Each new row is followed by its nearest point in the smallest flat space through zero that holds the last named rows.

q_200 (5 x 9)
[[-31  20 -37 -17  22  26 -37  -8 -24]
 [-56  27  16  29  54  19 -65  10  33]
 [ 17   5 -10 -55 -33 -22  20  55  16]
 [-27   0  34 -16  17  11 -29  26  35]
 [-28  20  13 -36  25 -40 -16  26 -16]]
New rows:
[-11  25 -21  -5  33  20  18  10  24] : [ -9  15 -17   4   4   9 -16  13  13]
[ -3  -5 -37  -4 -38  42  31  27  27] : [ 22  -3 -35  -9 -37  36   8  20  29]
[-28 -33  24  12 -28  34 -37   1 -43] : [-13 -18  14 -12   9  33 -14 -26 -11]

q_505 (5 x 9)
[[ 49  44  18   5  23  34  29 -56   6]
 [ 17  81  46  13   2  56 -28  -4 -16]
 [ -6  -4  83  27  -5  37  14 -44  -8]
 [ 17  25  38 -23   1 -75  34  10  31]
 [-35  90  51  28   3   9  19 -32  41]]
New rows:
[  3 -46  21  51  32   0  15  -4  21] : [-12 -37  16  11  -1   1  20 -27   4]
[  9   6 -25 -22 -12  33  -4 -23   8] : [ 11   7 -25   3   9  24  -1 -15  -3]
[ -2 -49  10  41  -4  -1 -15   6   3] : [-18 -44  10   8  -9   6  -4  -1 -11]
[ 21 -10  -1  -7  23   5  13  -6 -17] : [ 27 -11  -2  -7   6   5   7 -11  -8]
[ 50  14  36  -8 -19   3 -20   0  11] : [ 37  19  36 -11   1   1  -4   5 -14]
[  7  33  12  22 -40  -2  -6  22  14] : [-10  33  17   1  -5  -4 -12  16   4]

q_25 (5 x 9)
[[-57  15  75   3 -30  29 -20  10  10]
 [  6   2  -6  13   8  41  13  18  21]
 [ 22  12  -2 -65 -19  -5  -8  29 -22]
 [ -9  25  24 -17 -11 -36 -27 -25 -20]
 [-21 -29  -7   2 -53  54  13  46  15]]
New rows:
[ 46 -33   3 -12 -12 -17 -20  31   2] : [ 13 -16 -15 -27  -5  -8   7  18 -12]
[  0 -29  31   4  48 -26   1 -11 -19] : [ -9 -22  26  -1  47 -34  10  -9  -7]
[ -9   0  12   6  13 -20   4  24   6] : [ -7 -10  14  -3  13  -5   5   4  -1]

q_568 (5 x 9)
[[ 40 -31  50 -14  43 -31 -43  19  12]
 [ 34 -20  -4  19 -17 -30 -20  28   5]
 [-17 -46 -18  -2  -1  -2 -60 -18  43]
 [ -1 -20  18 -10 -32  45 -34  76  50]
 [-50  -4 -15   3  -1   4  -9  65   3]]
New rows:
[-33  37 -27 -25 -11  41 -31 -40  35] : [-38  -2 -17 -16 -12  48  -7 -41  29]
[-42 -14 -35   9  -7 -41 -11 -43  16] : [-34 -19 -45  13   2 -24 -19 -41   1]
[ -9  -7 -29  25 -14 -38 -16  20  43] : [ -6 -24 -30  20 -19 -22 -26  20  11]
[ 18 -24   9 -33  37 -17  32 -38  34] : [ 14  -5  21 -15  28  -3  -8 -43   2]
[ -4 -29 -31   2 -41 -41 -26  11  27] : [  2 -31 -35  23 -28 -23 -33  12  18]

q_615 (5 x 9)
[[ 33  -8 -41 -22  23   5 -22 -31 -28]
 [  3   3   8  30 -37  17  12   1   0]
 [-15 -29 -17   4  33 -27   6   3  16]
 [ 11 -48  23 -17  40  35 -18  42 -41]
 [ 50 -19  27 -34 -12  43  44   4  19]]
New rows:
[  0 -63  -2   8  63   7   9  -3  44] : [  2 -65 -12  -4  48 -13  26  14  23]
[-63 -19 -15  -2  -6 -20   3   1   7] : [-34  -5  -5  20  12 -30  -2   9  13]
[ 24  23 -17  30   4  25   4 -53 -14] : [ 26  10 -31  12 -24  11  -5 -34 -14]

q_56 (5 x 9)
[[ 10 -12  25   4 -11   0  29 -31  -1]
 [ 34   6  28  14  33  47 -19 -51   3]
 [ 71 -15   2  29 -54  52 -30 -82  46]
 [ 74  13  90  -5  32  30  35 -29  62]
 [ 60 -32  53 -30 -13  28  62 -40 -26]]
New rows:
[ -3  14  -8 -31  20  14  19  21  36] : [ 11  11  10 -13  14  -3   2  31  19]
[-13  10 -13 -32  13   9   8  25  32] : [  4  11   0 -12   9  -7  -3  34  16]
[-24 -18  10  17 -33  15  26 -29   4] : [ -7 -15   6  16 -27  -9  20 -36  -2]
[ 77 -61 -22 -18 -16 -14 -24 -37   8] : [ 53 -22 -11 -11 -45  32  -7 -24   2]

q_673 (5 x 9)
[[-49 -16  20 -63 -41 -19  10  56 -55]
 [  1  34 -83  25   5   1  -5   8 -57]
 [-18 -25  -5  11  -7  28  -1 -37 -17]
 [ 39   7  10  54 -28  24  -8  38 -74]
 [-16  10  13 -27  31  33  15  10 -33]]
New rows:
[-13  28   6   0 -53   9  -1  63  -5] : [  6   5  10  -6 -29 -22  -2  49 -28]
[ 26  22 -33  43 -48  14  -9  37 -46] : [ 27  13 -28  46 -33  -4 -12  32 -57]
[  5   2  17  21   6 -12 -55   4 -44] : [ 13   0   2  21 -15   7  -4  13 -28]

q_759 (5 x 9)
[[-35 -82  14  42  51 -24 -62  17 -56]
 [-41 -18 -41 -37  26  27 -30  -7  24]
 [-22 -36 -18  10  38 -20 -46  56 -60]
 [ -7 -38 -36 -58  12   8 -29  36 -27]
 [ -4  72   3  31  27  27 -90  25 -12]]
New rows:
[ 14  30 -17   1  14  18  -1 -32   8] : [ -2  27  -2  -1  -2  16  -6 -14  22]
[ 21  11  31 -16  17  24  13 -11 -30] : [ 23   2  17  -6 -13   3  -7  -2  -8]
[  1  10 -10   3   1  -9 -21 -34 -12] : [ -2   2   7   6   4   7 -15  -9   4]

q_642 (5 x 9)
[[-19 -23   7  -8 -13  12  -2 -27  14]
 [  7  22   0 -87 -47   1  -1  22  -7]
 [ 42  12 -22 -27  22   6  36   9  43]
 [ 13 -20 -26 -23  19  13   6  45   7]
 [ 15  48  12   2  20 -22  34   5  90]]
New rows:
[23 -3  6  1  9 -2 -2 10  0] : [11  4 -7  2  9 -1  5  8 -2]
[ 55  -4  -1  22  -7  -3  -4 -10  30] : [ 23   9  -7  10  16   0  19 -16  16]
[-18  17 -10  17 -20 -24 -31  29 -43] : [-15  16  10  13 -11 -17 -28  31 -47]
[  3  -8   9  51   2  -9  -9 -28 -12] : [ -5  -2   9  47  10  -5  -5 -30 -16]
[  5  -6  -3   2  11  -1 -29   4 -63] : [  4  -7  -8  11  -3   1 -18   9 -62]

q_434 (5 x 9)
[[  2 -36  10  56 -46   1  -1   0  58]
 [-15 -26  32  10  32 -16  40  -6  35]
 [ 43   0  -4  14  10 -12 -33  26 -16]
 [ 16  18 -37  22  -2  25 -23 -26   2]
 [-33   9  57  36  -2  19  -1  12  18]]
New rows:
[  4  51  16   0 -63  63  -7 -16  -8] : [-32  37  -4  11 -50  45 -29  -9 -13]
[-25 -27 -15  24   1 -20  20 -25  19] : [ -7 -21  -7   9  -2  -3  25 -21  33]
[-11  12   5 -22   8  49  27  14  -4] : [-26  17   9 -14   6  13   9  -9 -10]

q_931 (5 x 9)
[[ 18  32  68  -4 -33  42  30  18 -77]
 [ 14 -21  25  46  -9  24  -2  52 -19]
 [-46  41  13  31 -12  14  -8   3 -24]
 [-19  21   1  56   3  -4   7  18 -35]
 [ 21  27 -44  19  53  21 -10  35  -4]]
New rows:
[ -5   0  15   6  25 -22 -18 -17  31] : [-12  -8 -14  -1   3 -13  -9 -10  21]
[-32  17   5  29  27   8  30 -18 -12] : [-20  27  -6  23   4 -10   6  -7 -21]
[-34  21  -6  17   6  34 -14  40  31] : [-28  16  -7  20   7  35 -35  29  19]

q_672 (5 x 9)
[[ 13   1  21   0  40  38 -18  29 -37]
 [-25 -31 -76 -25  43   1  -3 -35 -55]
 [  5 -27 -10 -15  30  -8  -6  16 -51]
 [ 26  -1 -23 -24  13  -2  21  -6  13]
 [-35 -36 -11  70  -7  40 -27  -4 -16]]
New rows:
[-23  -1 -44   3  32  12   1 -18  27] : [-10   1 -41   0  11  22   5 -31  10]
[  2   4   9  36  11  -1 -12  -7  26] : [ -2   1   7  23 -11  15  -3   0  17]
[ 17 -34  -2  37  -5 -37  15 -10  20] : [ 12 -36 -11  22 -26 -23  15   5  17]

q_845 (5 x 9)
[[-33   2  37  10  20  20 -27 -13  17]
 [-25 -14 -32 -26   9  -7 -40   2  21]
 [-27  18   3   1  -5  -5 -13 -18  -9]
 [ -6   5 -14  20  30  22 -36  -7 -12]
 [ -2  55  41  16  39 -14  16  -9 -20]]
New rows:
[ 17  44 -44   8  24   1  -3 -25  52] : [  2  12 -20  -8  29 -11 -15   6  -2]
[ 26 -17  61  40   0  12  31  13   3] : [ 27 -10  57  29   1  26  37   7   6]
[-17 -11  27  27  -1   1 -28   9  18] : [-17 -10  23   7   6  19 -16  -6  15]
[ 12  -9 -63 -33 -27  15  27  12 -21] : [ 23 -16 -56 -12 -33 -13  10   9 -15]
[  4 -12  26 -11  -7  14  -7  33  16] : [  4 -21  19  -5   3   9   4  11  24]
[-28  -1  25  31  -6   0  -7   9 -26] : [-14  10  20  19  -5  13  -4 -16 -11]

q_515 (5 x 9)
[[ 15   7  50 -34 -11  18  29  20 -10]
 [-16 -25  53  39  33  37   9  -9  14]
 [ 71  -3  43  12   0 -13  55  27  48]
 [ 69   6  83  -3 -16  22  13  -4  24]
 [ 39 -27  90 -35   9  15  42  81   1]]
New rows:
[  6  19  -2 -42 -13  34 -38 -18  17] : [  8  16  10 -19 -22  11 -30 -22 -16]
[ 29  40  20  -2 -30  42 -23  -5  -7] : [ 25  19  30 -17 -25  17 -20 -26  -7]
[-33  12  28  -2  43  -2  26 -28  42] : [-20   0  15  25  18  19  37 -19  14]
[ 23  -2 -20  24  -9  18 -36  44  -7] : [ 15 -18  -6   3   3 -13 -36  22   0]

q_631 (5 x 9)
[[ 12  -1  -6  38  34  40  -2  14  10]
 [ 34  -8 -18  -9  25  16  -2 -29   0]
 [ 32   4  36  23 -16   9 -17  -1  -3]
 [ -4  33   8  20 -21  29  31 -14  17]
 [ 24  -6 -20  10   5   9  -4 -41 -68]]
New rows:
[ 11 -40   3 -23   7   3 -10 -24 -14] : [ 22 -16  -8 -19  11 -11 -14 -17 -14]
[ 49  26   7  52 -13  35   3   1  16] : [36 20 26 44 -3 45  3 -8 13]
[ 58   6   6 -24 -13 -11   4 -46  20] : [ 52   4  11 -31 -13  -1  -1 -48  18]

q_338 (5 x 9)
[[-50  31  -3 -17   1 -81  80 -13 -20]
 [ 14  28  18 -22  17  27   9  26   2]
 [-60 -32  -2 -28  16  36 -21  -4  -9]
 [ 10   5  40 -23  -3 -14  25  -3 -38]
 [ 19 -37  23 -13  27 -65  19 -43 -15]]
New rows:
[ -6  -5  29  -8  15 -18  15   6 -45] : [ -4  -4  30 -22   1 -13  19  -7 -31]
[ -7  28 -11  19  24  30  -5  23 -35] : [-7 19  2 -6 -6 28  0 20 -1]
[ 23  31 -31 -17  63   8 -42  11  11] : [ 20   7 -10 -11  47  20 -12  14  42]

q_98 (5 x 9)
[[ 10 -25   7 -46  31  -6 -31  -3  -6]
 [-14  12 -29  27  33 -39  24  17  22]
 [-38 -21 -23  29  39 -42   4   1 -41]
 [-66  -5 -40 -19  -9  -5  32 -47  13]
 [-11  18 -11   2 -22  13 -15 -19  17]]
New rows:
[18  2 -7  6 -1  9 -7  1  4] : [10  7  4  3 -3  3 -8  4  5]
[  9   1  -7 -30 -17 -63 -15  41 -25] : [ 10 -11   3  -1  28 -17 -10  15 -10]
[ -1 -23   3  22  21   3   3   9  -8] : [  1  -9   3  11  13 -11   4  11 -17]
[-11 -23 -42  15  27 -13  23  11   7] : [-19  -5 -20   9  27 -29  24   6   4]
[-63  -6 -50  -5  63  -1 -23   6   1] : [-44  -9 -42  -5  44 -40 -21 -19   2]

q_647 (5 x 9)
[[ 38  51   0  10 -21 -43  14  13  48]
 [  0 -49  -3   9 -19   6  52  22 -18]
 [ 31 -30 -34   0   9   8   9  24  -1]
 [ 32  45 -19 -20 -21  -7 -22  11  36]
 [ 17 -37  37 -14   8  40 -58   6  24]]
New rows:
[  9  12 -13  -5  12  29   5  24  -7] : [  8  -5 -21  -9   0   9  -4   7  -4]
[ 12  63  14 -14 -12   1 -42  -1  31] : [ 10  56  11 -19 -14  -6 -43  -9  36]
[ 12   4   6 -24  12  -9  -6  40  36] : [ 29   2   1  -3  -6  -1 -11  14  27]
[  6   0  22  11  -8  15 -15  77  26] : [ 30 -17  17  -4 -18   8  -6  21  31]

q_585 (5 x 9)
[[ 19 -46  25   9  -6  51  26  33  17]
 [-21 -36 -39   0  51  34  23  -2  -5]
 [-12 -70  30  25  23  27   2  41  22]
 [  7  15  11  16  47  11 -30 -22   7]
 [-17   9  43  10  87  20  20  90   9]]
New rows:
[-14  10   1  25  22 -15 -30  -2  10] : [-12   4  10  13  26 -18 -29  -7   4]
[ -5  20 -34 -26  12 -32  63 -17 -52] : [-18  31 -54 -32   1 -13  38  -1 -28]
[ -6  37   3   9 -12   3 -22 -15 -26] : [  8  31   1  -3  -3 -13 -14 -18  -4]
[ 18 -39  -3  -8  -9   3   2  -1   7] : [  3 -31  -1   4 -16  13   4  -3   6]
[  9  30 -13  15  -3  -5   1 -32  -5] : [ 10  26 -11  -5  -1  -2  -9 -30  -6]
[  1  -8  11  14 -53 -11   7   6  -2] : [  6 -12  11  -2 -50 -13   2   7   3]

q_849 (5 x 9)
[[-25  38 -25   8  -4  12  54 -15 -21]
 [-48  56  -1  -9  39   4 -26  28 -11]
 [ 11  28  12 -23 -27   0  44  20  20]
 [ 36 -10   8   2   0 -27  45  49  -2]
 [-19  21  29  49 -59  -7  37  29  47]]
New rows:
[ -4 -13 -24   3 -30   2  -7  29  22] : [  3  -4  12  10 -15  -4   0  10  16]
[-34 -24 -25  33 -34 -13  24 -38  21] : [-15 -12  -9  45 -35  10  20 -37   6]
[ 15 -20  -5  -6   1 -30  19   2 -16] : [ 23 -19  -6   0   6 -10  19   7 -13]
[-13  35  23  17  -7  43 -12  30  27] : [-28  33  20   6 -14   3 -12  20  27]
[  3 -24 -23  37  19   5  24  27 -30] : [  4 -17 -17  37  21 -17  24  15 -30]

q_448 (5 x 9)
[[-21  25   9   4 -21  47  40 -21   2]
 [ 28  21  30 -18  37  22   0 -11 -37]
 [-20  -7   3  -4  26  35 -30 -21 -13]
 [ 14  39  -8  -6   9  11  49  55   9]
 [ -4  35  64 -28 -17   1 -17  -8  -6]]
New rows:
[-27  -4   3  -9  56 -26 -27  24  29] : [-12  -5  -8 -11  28  -8 -43  38  10]
[-11  -8   6  -5 -16 -15  60  -5 -11] : [ 12   8  -2   9 -25  -3  42  -8   2]
[ 28 -13 -10  -2 -35   5  50 -51  15] : [ 15  -7  -6  20 -36  -2  49 -43  -6]
[-11 -30  17 -19  -8  25 -21   7   3] : [-19  -2   8  -5   2  10 -25  -5   3]
[  1 -38  14  10  25  11  -9   9 -10] : [  3 -13  -8   0  23   4 -18  -4 -10]
[ 30  35 -16 -11  21   0   7  16   6] : [20 16 -2 -7 21  1 16 28 -6]
